The same things were measured in two ways. Each way mixes the same 10 hidden numbers, adds some noise and spreads widely along 7 directions of its own, which tell nothing about the thing.
Some things both ways: the first way, then the second way.
[ -1  16  -1  14 -25 -27 -22  -8   8  12 -64 -12  34  14  14  -8 -11   1
  -5]
[-18   8   0   7  15   1   2  -4  -5  -9   9  17   9  10  11  18  13 -14
  15 -17  15   1 -12   2 -22  29]

[-23 -21  16  10  12 -20   1  28   1  23  22 -25   4  22  -7   9  11  30
   4]
[ 12 -15   7 -24 -12   4  -5   6   1  -2 -11   4  10  -9 -17  26  -3 -10
   9  29 -12 -10  16  11  23  13]

[-13  -1   8  11  14  -2 -12  12   0   9   6  -6   5  -3 -26 -10  -1  45
   7]
[-10  -4  -4  17  25  11 -23 -16 -11   2  10 -14 -11  28  11   3   3 -30
   0 -36  27   7   9  35 -19  27]

[ 25   3   4  15 -36  24   8 -18 -27  -2  -7   9 -21 -17  23  39  -2 -34
 -13]
[  6   7   2  -4  11 -30 -18  -8   5  -7   7 -15   0   0  15 -33   0  26
 -11  -1   3 -13   6  11  -3  -5]

[ -8 -13  17  -1  -6   2 -15  -5  -5  27  15   1  13  19  -5 -10  -4  16
   7]
[-21  -6  34   1  -2 -27  -6  -5   1   9  -3  22  10 -16 -10  21   6  17
  -8   0 -15  12  -2  -5 -29  -8]

[ 21  -5 -10 -16 -35 -17 -35 -20 -11  -7 -57  -5  12  -3  19   5 -43  13
   9]
[ -6  -1 -10   2 -11  37  -1  -3  -3  11   7   5  -1 -11  -6   2 -22  10
  10  21  -3   7   8 -25   3   2]

[  6  17 -14 -11 -17  14  -4 -30 -16  -5 -38  15   2  20  12  11   9 -33
  19]
[ -4   2  23   2   1   2 -26 -14  -8  11  -5   2 -18  24 -41  49  15  -6
  15 -26   6  31  16  29  -8   4]

[ 20 -36  21 -20 -19 -21  12  -5   2 -18  -3  35  -5  12   8  23  19   6
  20]
[-20  14  25  -2  -5 -11  -8   0  -2 -17  10  33  11 -28   9  31  10  13
  20  12  -8  14 -12  -8 -15   2]

[ 26 -30  29  -2 -18 -35  44  22  32 -37  -8  -6 -16  -4  26  12 -18  30
  38]
[ 17  -3   6   2 -16  -2 -43   4 -17   6  -8 -32  -6   2 -13  -7  -3   1
  -1  -6   9 -30  17  38  22   5]

[ -9 -24  19  23   1   2   3  -8  -3  33  16   6 -12  15  19  19  18   0
 -25]
[  7  12  19  16 -11 -17 -25  -1  14  -2  -7  -2 -15 -19   4  -4 -17  40
   8  10  -4  -6  16  26   7 -51]

[ -9  27 -11 -10 -18  41  20   1  -7 -16 -22  14   6   4 -22  23  12   5
 -23]
[ -6   1 -12  -6  10  14  -9  12  -8 -12  11  14  19  -1  32   0  -5 -19
  12  17   5 -26   1  13  14  41]

[ 26  -3  -9  -8  15  20  26 -42 -25 -19  31  -9  -6   4 -10  -7   3  11
  46]
[  0  19   4  15  17 -16   1   6   3 -17   8 -21  -5  21  24 -25  -2  -6
 -17 -31   1   4  -6  -5 -14   3]

[ 28  34 -15  19 -18  33  26  -3 -15 -31 -32  -4  -8 -24  -2  -3 -18 -17
  16]
[ -6  -2 -11  -8   1  11  11  11 -17  15   6 -11   7   9 -14  -3  10 -29
 -12 -18   4  -1  -6 -22  -3  40]

[-16 -40   8   4 -16 -22  -5  35  13  35 -16   6  10  12   2   8   5  33
 -41]
[  2  -6  -3 -20 -23  21 -16   4 -15  17   6  -3  -2 -11 -24   7 -27  29
  22  34   1 -12  18   7  37 -10]

[-11  40  -6   7 -30  27  -3 -34  -6  23  -3 -21  20  15   9  35   8 -20
 -21]
[-10 -11  14 -10 -14 -36   1 -11   6  28  -8   7 -23  -2 -43   5  10  31
 -21  13  -6  22  -5 -19   3  13]

[-15 -13   3   4 -18  -5   4  31  21  26 -44 -18   5  23  21   7  -2   9
 -19]
[-31   4   8  16   1  10   8 -11  -7  15  -2   3  -6  -2  -2  15  -5 -23
   7 -21   6  26   1   2 -29 -12]

[  8  25  14  48 -20  48 -10   3 -36 -29  35  42 -23 -35  -3  26  -9 -19
  14]
[ -8  -9  22  -9  -8 -14 -11   3  -4  26 -11  20   5 -22 -30  19  40 -14
 -25   6 -23   4  -1 -23 -23  32]

[-17 -45  -9 -21  33  -1  50   8 -14   9  45  14   6  44 -32 -18  41  24
  20]
[ 21  14  36 -26 -11 -29  -4  23   1 -24 -18   5  23   3 -13  32  10   1
  11  11 -32 -16   8  17  17   2]

[  1  16   5  33 -20  20 -18 -23  -5  26  -4  -8  -4   3  17  15   7 -18
  -6]
[ -2  18   2   2   3 -35  -2  -2   4 -18   5   5  -2  -2  16 -13  12  21
  -5 -11  10  -5  -8   1 -16  18]

[ 12   0  12 -10  11  19  54 -19  -4 -23  32 -21   9  29  -6  11  22   4
  26]
[  8  -2  17 -21  -8 -40 -21   8   7   9  -8   3  -3  -2 -28   6  11  37
  -3  20  -9 -17   9  15  31   2]

[-11  28   7  50 -39  -8  -3   3 -17  25 -10 -16  -6 -10  18  28  -6 -45
 -29]
[-15 -12   7   5  12  -8 -17 -22   2  26  -8  -2 -12  13 -18  20  -5  -4
   9  -8  19   5  17  54  -2  -7]

[-27 -23  23  10  -5 -15 -11  21  28  41   0  26  19  11  16  13  11  47
 -16]
[  9  -4  21  11  -9  -7 -43   8 -15  18   4 -29 -20   9 -32   3  16  -7
 -26 -35   0   7   1   0   0   4]

[ 16   4   3 -19 -22   5  -3  -7 -18   5 -19 -35  10  16  -2  11  -8 -14
   9]
[ -3  -2 -30 -32 -13  -2   5   3  -3   5  16  -8  -4   9   8 -26 -10  43
   7  25   7  -8   5  -8  26   1]

[ 27  29   5  16  -3   5  31 -13 -23  -5  -8 -35  -9 -18  10  12  -9 -24
  17]
[-16  -6  -5  -5  45 -17  15  -3  15  -9  19   9  32 -14  25  -7  -3 -36
  -9 -10   7   0 -13  -5 -19  18]

[-18  48 -11   3  -7  31  -9 -18  -7  14 -18   1  27  12 -26  -4   6  -1
 -10]
[ -8   2   8  -8  -1   2 -16   5   3  -2   5  21  14 -26   7  16 -10  17
  25  39  -3 -21  -1   7  21   2]

[ 14 -14   5 -11  25  47  23 -33  -5 -10  63  16 -16  13 -13  21  32  24
  25]
[ 21 -12  -2   4 -21  -1   2  21 -14 -25 -13 -23  -4  11   9  -4   7 -35
 -25 -20  -7 -11 -10 -21  -6  48]

[  6  -1  11 -17  -6 -20 -13 -19  12  -8 -11 -30  -6  11   3  -9 -37  34
  48]
[  1 -10   1  10 -20  39 -12  13 -15  10   0 -11  -8 -11  -6  17 -38 -12
   7   9  -3  12  21  -4  14  -3]

[  9 -21  19 -44 -11  18  20 -21  10   8 -14 -21  28  55   9  -5   8  14
  23]
[  4  10   9  -5  -4  -6 -36  18 -11   0  18 -12   0  11   2  -3 -12  48
  10   2   1 -18  12  18  27 -26]

[ 14   9  -3   3  16  46  -5 -14 -30 -18   9 -29 -15   4 -21  -9  -8  16
  41]
[  1   9 -16   7 -11  27  15  25  -1 -15   5 -13  -5   8  34 -24 -13  -6
 -10  -6 -15   8  -2 -39  -8  -7]

[  4  -1  -6 -21   7   1   3 -11 -25 -11 -38  28  -8   7 -23 -15  -4  -6
 -13]
[-15   1  18   5 -12 -10  12  -7  12   1 -15  36   2 -23   8  22   5  20
   7  20 -21  15  10  -6 -32 -19]

[ -7   0  13  19 -18 -58 -13 -13  -1  18 -44  16  25   6  26  13  -4  -5
 -28]
[  4  -1  11   2 -19 -12 -23  -2  17   3 -10  11 -18 -18 -15  12   2  39
   8  24  -6  -7   4   4  18 -29]

Other things, the second way, with their names:
Z551: [ 27 -17  23  -9  -1 -14 -35  -5  12 -26 -12   5  19 -21   4  16  -3   4
   6  27 -12 -37   9  26   4   3]
Z154: [ -3  -3   8 -13   5  -1  17  11  12   6  -4  23  15 -18  -7  22  -7  -6
   8  25 -17   5   2 -17  11   7]
Z721: [  9  -4  30  15  -3   7 -32  12 -20  -8  -2 -20  -4  29 -21  33  -7  -8
   2 -39  -1   6  14  22  -8   5]
Z965: [-32  19  -9   3   9  -5  -7  -7   0  17  28  20 -25  13  -2   5   1  52
  25  -3  24  30  -2  -1   7  -9]
Z124: [  3  10  -3  -2  19 -12 -16  20   3 -31  15   5  23 -26  46  -5 -11 -17
  16   4  19 -34  -4  26  20  18]
Z747: [ 27   3  17 -15  13 -17 -26  15  -3   6   8 -15   1  12 -29  11  11   1
 -17 -22  -8   6  25  13  15  27]
Z382: [ -1  -2 -13   2   4  30  -8  21  -6  -2  16  -9  -6  16   6  10 -32 -17
  17  10  11 -10   1  -1  47  14]
Z157: [ -2  15   9  18  -1   7   2  22  -1 -25  -4  -1  17 -16  41  -4   0 -37
   0 -17  -9 -18 -11  -7 -16  -3]
Z92: [ 10  11  -8  -4   2 -17   7  10   9 -30  -4  -6  17   1  46 -34   9 -10
 -12   7 -10 -37 -15  -8  -7  11]
Z854: [ 22  -5   4 -17 -16 -40 -20  -6   4 -11 -24  -4   6 -16   6 -17  29  12
 -12  12  -4 -43   6  29  -2   9]
Z703: [ -1  -2  34  19 -24  11   1  14   3 -10 -21   1   6 -19  -1  19 -22 -10
   2  14 -29  -4  -4 -18  -9 -28]
Z701: [-19  -8   5  -4 -14 -25  18 -14   4   8 -19  19  -5  -6   1   4  35   2
 -17  -1  -9  10  -5 -12 -44  11]
Z868: [  4   4  16  -6  22 -17 -30  -7  -4  -1  10  -1  14   7   6   5 -24  22
  18   5  11 -15  30  64  13   0]
Z608: [ 14   0  14  -7 -24 -14 -12  26   3 -11  -6   0   3 -11  -3   5  15  21
 -12   6 -24 -16  -7 -28   7  -5]
Z67: [  0 -15  12   3   7 -34 -12  -8  12  -1 -10  -3 -10   6   4  -4  10   8
 -21  -6  -1  -3   3  19 -12   7]
Z563: [-22   4   6  17 -16   2  15  -3   8   2 -12  17  -4 -24  16   1 -15  11
   7  18  -6   3 -10 -17 -18 -24]
Z633: [-18  -1  16   3 -10 -40   4 -25   8  14 -18  18 -17  -4 -23  11  15  27
  -3   8   7   9  -9   6 -15   9]
Z316: [ -7   3  18   1  -1 -11   6  13   5  16 -14   0   7 -19  -7   8  16 -31
 -20 -14 -25  10   6 -13 -20 -12]
Z422: [-17   4 -20  -6  -1   8  16   5   0  -2  14  18  -1 -16  16   6  -1  -6
  10  10  13  13  -7 -15   8  25]
Z985: [ 24   9  21   1 -47   7 -25  23  -9 -22 -16 -14 -16   4 -15  13  -3  25
   4   7 -18 -14   2 -10  20 -19]
Z758: [-16 -36  29  33  -9  10 -21 -23   8  27 -13  -4 -21  -3 -27  19 -31   7
 -16  11  -9  14   4  -3 -23 -20]
Z256: [ 15 -11  11  17  -9  -5 -16 -18  14   0 -22  -4 -26  -2 -18  16   3   2
  -5  -5   1  11  18  17 -11  -9]
Z234: [ 15  -4  -2  11   5 -28 -12  10  14  -9  -8  -9 -19  19   9 -15  20   2
 -28 -16  -1 -11  -1  -4   2  21]
Z733: [ -2  -7  -3  15   4  -6  -1   4 -11  -5   5 -30  -7  24  21 -30 -11 -12
 -26 -31   8  -6  -1   3 -18  14]
Z283: [  3   3  -2  -7   0 -12 -14  -5 -10  10  -4 -12 -10  18 -11   6  10   0
   2 -15  14  -2  17  38  10  18]
Z304: [  5  -8  25   0 -17  17   1   9   7 -15 -14  -4  14 -16  -8  19 -26 -17
   3  26 -32  -4  -6 -24  -3 -25]
Z380: [  5  18  -3   4   0   7  -6  19  -1 -22   4  -2  22 -20  43 -17   1 -25
   1   2  -8 -29  -4  -2  -1   6]
Z990: [  4  -4   2  16  34   4 -17  -5  -3  -2   7  -6   3  17   9  11   9 -49
 -10 -42  19   5  14  31 -22  42]
Z299: [  8  -7   4   3 -25  16 -23  35 -11   8   1  -8  -6   2   6   3 -22  21
  -3  12 -11 -23  17  -2  32 -10]
Z836: [  1   1  11   9 -11   4 -10 -15  11  18 -17 -19 -33  22 -38  10  -3   6
   2  -5  -6  23  14  13   3 -33]
Z939: [-41 -13 -21 -18  -1  13  17 -13 -21  46   7   5  -4  13 -17   8  15 -15
  -1  -5  14  24   5  -4 -14  36]
Z25: [ 24  -1 -23 -12  -5   9   7  18  -6  -4  -5 -14  -7  19   5  -2  -8   0
  -5 -11  -1   1  33   7  17  27]
Z279: [  2   3  12  12  -2  11  21  14 -11 -23 -12   4  14   5   4  34 -12 -50
   7 -24  -6  11   3  -7 -17  37]
Z708: [  3  -7 -23  -2  -3  10  -9 -24  -2  -3   0 -11 -13   6   4 -13   9   3
   3  -3  21  -5   9  13 -14  13]
Z335: [ 10  -2  10 -20  -1 -10   2  23   6  18  -3 -29  -3   7 -18 -15  -7 -10
 -34   1 -32  13  12 -16  16 -14]
Z243: [  1  -1  10  -8  22 -10  22  14   8 -12   5  15  21  -4   1  28  -1 -21
  -5 -17 -13  25   8 -16 -18  25]
Z988: [  5 -20  -4 -14  -1   5   7  20   9  27  -7 -14  -6   4 -13   0   3 -13
 -34  -3 -26  15  26 -15   2  -4]
Z755: [-18  -2   2  16   0  12   4  -6  10  12   1  13 -14 -18   2  25 -30   9
  19   1  11  24  13  10  -2 -40]
Z983: [-30   7 -29   7  11  -6   6   3  -1  22  10  21 -15   6  42 -25  15   9
 -12   0  15   6   8   7  -7  35]
Z650: [ 11  -5  24  16  -8 -18 -14  13   0   4 -10 -24  -9  -5  -9  -5   5  -9
 -41 -34 -18  15   4 -18 -26 -13]
Z303: [-15  17 -25  -8   7  -7   8   7 -16  17  15   5 -17  26  -2  -8  26  10
  -6 -26  19  22   4 -12  -2  51]
Z20: [ 26 -13  -2  -5   4  -2 -29   9   7 -24   0 -25  -6  27  15  -3 -13  10
  -1   5   1 -28  18  37  26  -8]
Z788: [ 25  -6   0   0   5  21 -22  14   0  -8  -5 -23 -12  25  -2   9   5 -35
 -13 -23  -8   9  30  18   4   9]
Z423: [ 19   6  16   2 -16 -14 -18  -3  19   7 -17  -1 -20 -16 -19  -6   1  34
  -7  21 -17  -3  13  -4  12 -32]
Z272: [  8  17  12  20  -4  -5 -23  13 -10   4  -3 -28 -17  19 -10 -10  10 -13
 -16 -39   1   2   4   5  -5   4]
Z418: [ -9 -10  18   2 -23 -38   1   0  -7  19 -15  13 -17 -20 -20  11  22  23
 -27 -11  -8  24  10  -7 -25  15]
Z167: [ 11   3  13   7 -26  -1 -10  20   4 -23 -12   2   3 -22  18   9 -18  13
   8  18 -14 -12   5   1  10 -26]
Z796: [  5 -11 -25 -11  -3  27   4  17   2 -21   9  19  15 -25  37  14 -13  -9
  18  18   6 -12  13  -6   9  11]
Z552: [  5 -16   1   5  10  -5   3  14  -8   0   2 -25  12  10   6 -14  12 -48
 -44 -37  -8  -2  -8 -27 -27  43]
Z729: [-16   5  -6   5   3  15  29  -3  14 -15  -9  24  12 -20  30  12 -14 -27
  21  20  -7   7   0  -4 -17  -8]
Z189: [ 14  -2  19   2 -15 -18  -1  17   5 -27 -19   0  19 -16  12   7   4  -6
  -4   3 -17 -30  -5  -2  -5  -1]
Z921: [-20   8 -12   5   2   4  -1  -6  12  10  10 -13  -9  -1  18 -38 -23  25
   5  18   6 -10  -7  -2  10 -53]
Z43: [-24   8 -13  21  15  -2  12   6   2   5   4  25  -3   2  46  -4   1  -3
   3 -12  13  -1  10  16 -22  18]
Z714: [ -5 -11  24   9 -17 -12   3 -19   8  16 -27   9 -13 -19 -20  17  -2   1
 -11  10 -20  22  13   1 -28 -10]
Z147: [-21  15  -6  12   6  34 -16   1  -3  22  22 -14 -20  14  -5 -10 -18  -3
  15  -1   7  18   0  -7  14 -29]
Z275: [ -3  -7  34   9 -11 -14   4  -5   9   3 -26   2  -6   6 -35  37   6  -6
  -4 -17 -22  22   3  -2 -28 -23]
Z659: [-15 -17  27  23  19 -13  -9 -19  20  32 -14   1 -10   3 -23  11 -10  -2
 -18  -4  -9  11  16  21 -25 -25]
Z292: [  2  -6  11  -2 -37  -1   4  15  -2   1 -17   2  -5 -34  -2   1  -4   4
 -14  15 -24   7   1 -31  -5 -13]
Z824: [ -2   0  14   5  -3 -24  -5 -11  16 -15 -11  17  -8  -7   9   6   7  19
   2  16  -4   0  -4   7 -11   4]
Z612: [ 12  13 -22  -7  -1  36  -7  27 -17 -16  20 -25   5  29  12  -7 -15 -20
  16 -10  10 -16   4  -3  34  22]
Z823: [-10   8  31   6 -14 -30 -22 -15   4   9 -17  -3  -7 -10 -17  -1  30  15
 -12 -12 -17  -3  -8   7 -32 -34]
Z993: [ 24  -1  -9 -17  -9  -7 -35   7   9 -15  -2 -13 -14   0   3  -4  -3  21
  11  22  10 -25  11  29  46   2]
Z515: [-10 -18  18   8 -39   8  -7 -12 -10  14 -23  -1 -26  11 -52  43  -2   5
  16   7  -2   9  -8  -2   4   1]
Z274: [-30  -8  -1  27   1  24   3  -9  -8   1  10   4  -7   6  10  11 -17 -16
   8 -14  16  17 -16 -17 -25   5]
Z580: [ 13   2   6   8 -18 -10 -21   5  -9  -7 -19 -22  -6   2   4 -10   5 -11
  -7 -11   3 -27   7  29   3  -1]
Z75: [ -6 -18  -3  -4   7  -2   9   5  -9   7  -2  -8   5  15  -1  12   1 -28
 -14 -20   1   4   6   5 -15  26]
Z284: [-16  -2  10  16 -17 -10 -20 -17  -7  18  -4 -10 -26   6 -19  -3  -1  29
  -2  -8  12  12   1   8 -12 -21]
Z809: [-25   5   9  16   7  -5   5 -19  12   5   3  31   1 -23   8  10  -7  10
  12   9   6  15  -7  -8 -23   1]
Z262: [  1 -14  14 -12 -16   9   0  12  16  18 -19  19  -3 -31 -29  37 -21   9
  19  45 -20   4  17   0  35 -29]
Z251: [ 10   4  34   6 -34  -9  -9   6  -8 -20 -26  -8  11 -16  -4   6 -12  -2
   5  15 -24 -19  -2   1  -7  -9]
Z762: [ -2   6  -8  -2  -1  18   3   3   7 -31  18  12  10 -17  32   3 -40  18
  27  28   6  -2  -5 -12  15 -11]
Z975: [ -4 -17  11 -18   6 -22 -23 -25  -4  10   0   2   9  -8 -19   7  -8  22
   7  17  10 -15  10  36   1   8]
Z39: [ 18  -2 -30  -7 -14   1 -17  -1  -6 -29   3 -32 -18  29  26 -40  -1   7
  -4   0  18 -33  -8  12  18  19]

Some of these things the first way, each followed by its name:
[  0  27  35  47 -11 -16   4   5  -7  -3   6 -47 -13 -13   5  15 -14  -5
  10] => Z67
[ 33  13 -12 -35  13  -7  38 -53 -20 -21 -35  18 -14   3  -6 -12   2 -31
  10] => Z755
[ 14 -33  -4 -48  23  -1  33 -21   5  -7 -29 -36 -14  49  12  -8  -3  26
  29] => Z25
[-33  15   3  16   7 -19  29  17   7  32 -38 -25   9  24  10  17  18  -6
 -48] => Z262
[ -2 -11   7  -8  -5  12 -13 -35 -19  28   9  46  27  25   7   4  18 -11
  -9] => Z608
[  6  49 -18  15 -10  48  -7 -49  -9   1  -7  -7   3   7  10  -6 -13 -17
  44] => Z272
[ -9 -42  -5  19  -5 -19  16   0   3  27   2  22 -20  10  14   8  19   5
 -24] => Z279
[ -7 -45  37   6 -16 -49  19  33  30  11 -19  17 -20   5  19   7  -7  26
 -20] => Z418
[ 11  -7  10 -19  -9  46  25 -19   5   9 -22  -9  11  47   9  32  48  -9
 -28] => Z965
[ -5 -17  19  16 -10  -4   9  29   7   4  -1 -40   9  23  17  23   2  26
   2] => Z92
[-10 -19  -1 -53  17   7  -5 -17  -5   6 -19 -20   4  53  16  16  -2  26
  44] => Z788
[ 10  10  -1   0  28 -67  -8 -19  -6 -17 -50   3   1 -17  -9 -33 -29  27
  21] => Z256
[-11 -33  19  43 -26 -35 -23   3 -16  43   4   7  -9  -2  44  23 -11  -4
  -2] => Z747
[ -3 -46  34 -19   9 -38 -27  -1   5  39 -11  -3   1  35  24   8   2  19
  -1] => Z796
[ -9  11 -29   0 -21  -1 -22 -21 -20  29 -36  18  28   7   1  -2  -1  -9
  -9] => Z612
[ 11 -15  10  15  -8 -49   2 -10  -2   7 -32 -37  11  23  29 -10 -17  -9
  28] => Z275
[ -7  13 -10  21 -14  -2 -20 -25 -19  20 -10  45   8  -7  11  -7 -11 -22
   2] => Z157
[ 15  45 -20 -21 -31   5 -30 -51 -24  -1 -37  10  28  -1  -1  23  -6 -26
   0] => Z39
[-20  42  12  23 -11 -34   2   0   9  11 -45 -25  14   2   7  21   6  -5
 -14] => Z993
[ 17  -3  32  50 -13 -22  -3  22   4  -9   6 -17 -11 -22   3   4  -8  15
   6] => Z284
[ 10  36  -7   6   2  49  17 -25  -6 -11 -33 -35  -6  19  22  28   7  -9
   4] => Z423
[ 21  37   7 -31  17  57  11 -47  -2 -17   3 -43   2  35  -3   7   6   7
  47] => Z551
[ 21 -16   1 -30  12  27  51  -7   1 -19  10   2 -14   2 -24  -3   8  34
   1] => Z733
[-11 -16  28 -26  -4 -28  40  41  26 -43 -32 -23  -1  22 -18   6 -14  60
   2] => Z983
[ 12  -1   3   7 -30  19  16 -12 -28   8  -4  19 -17  -7  14  30   2 -44
 -24] => Z75
[  4 -34  25 -10  -2 -49  -8 -28 -31  20  30   3  18  18   5  17   8   2
   2] => Z20
[ -5   3 -11  26 -13 -82 -16 -17 -13  13 -15  35  32 -23 -15 -20 -16   5
 -20] => Z633
[ 33   1 -16 -32  20  29  25 -35 -43 -18  34   6  21   5 -31  -8   6   5
  21] => Z921
[-23  -1  19  40  19 -11  12  43  19  12   6 -45  -7   9 -13 -20   1  36
  14] => Z283
[ 26  29 -13  -4  -1  41  16 -30 -27 -25   3 -27  -4   2  -7  12  -4 -12
  34] => Z304
[-15  29 -20  36 -15 -16 -20  -1 -20  22 -42 -18  10  -4  13  13  -6 -20
 -21] => Z836
[-13  22 -18 -16   8  15   8 -49 -17  21  20   4  38  25 -24   9  26  12
 -12] => Z382
[ 10 -31  17 -15 -12  15  41   7  14  11 -37  20 -22  13  41  31  13   5
 -30] => Z650
[ -2  -7   3  -5 -36   0   1 -17 -11  20  -6 -15  -6  12   7   9 -16 -13
   1] => Z868
[-15  -6  -8 -15 -15   1  11  -3  21  21 -26  25  12  25  19  12   5   5
 -18] => Z580
[ 12  16   0   9  -6  26  -9 -20 -10   5  -7  17  10  -9 -19   4  13   7
 -25] => Z274
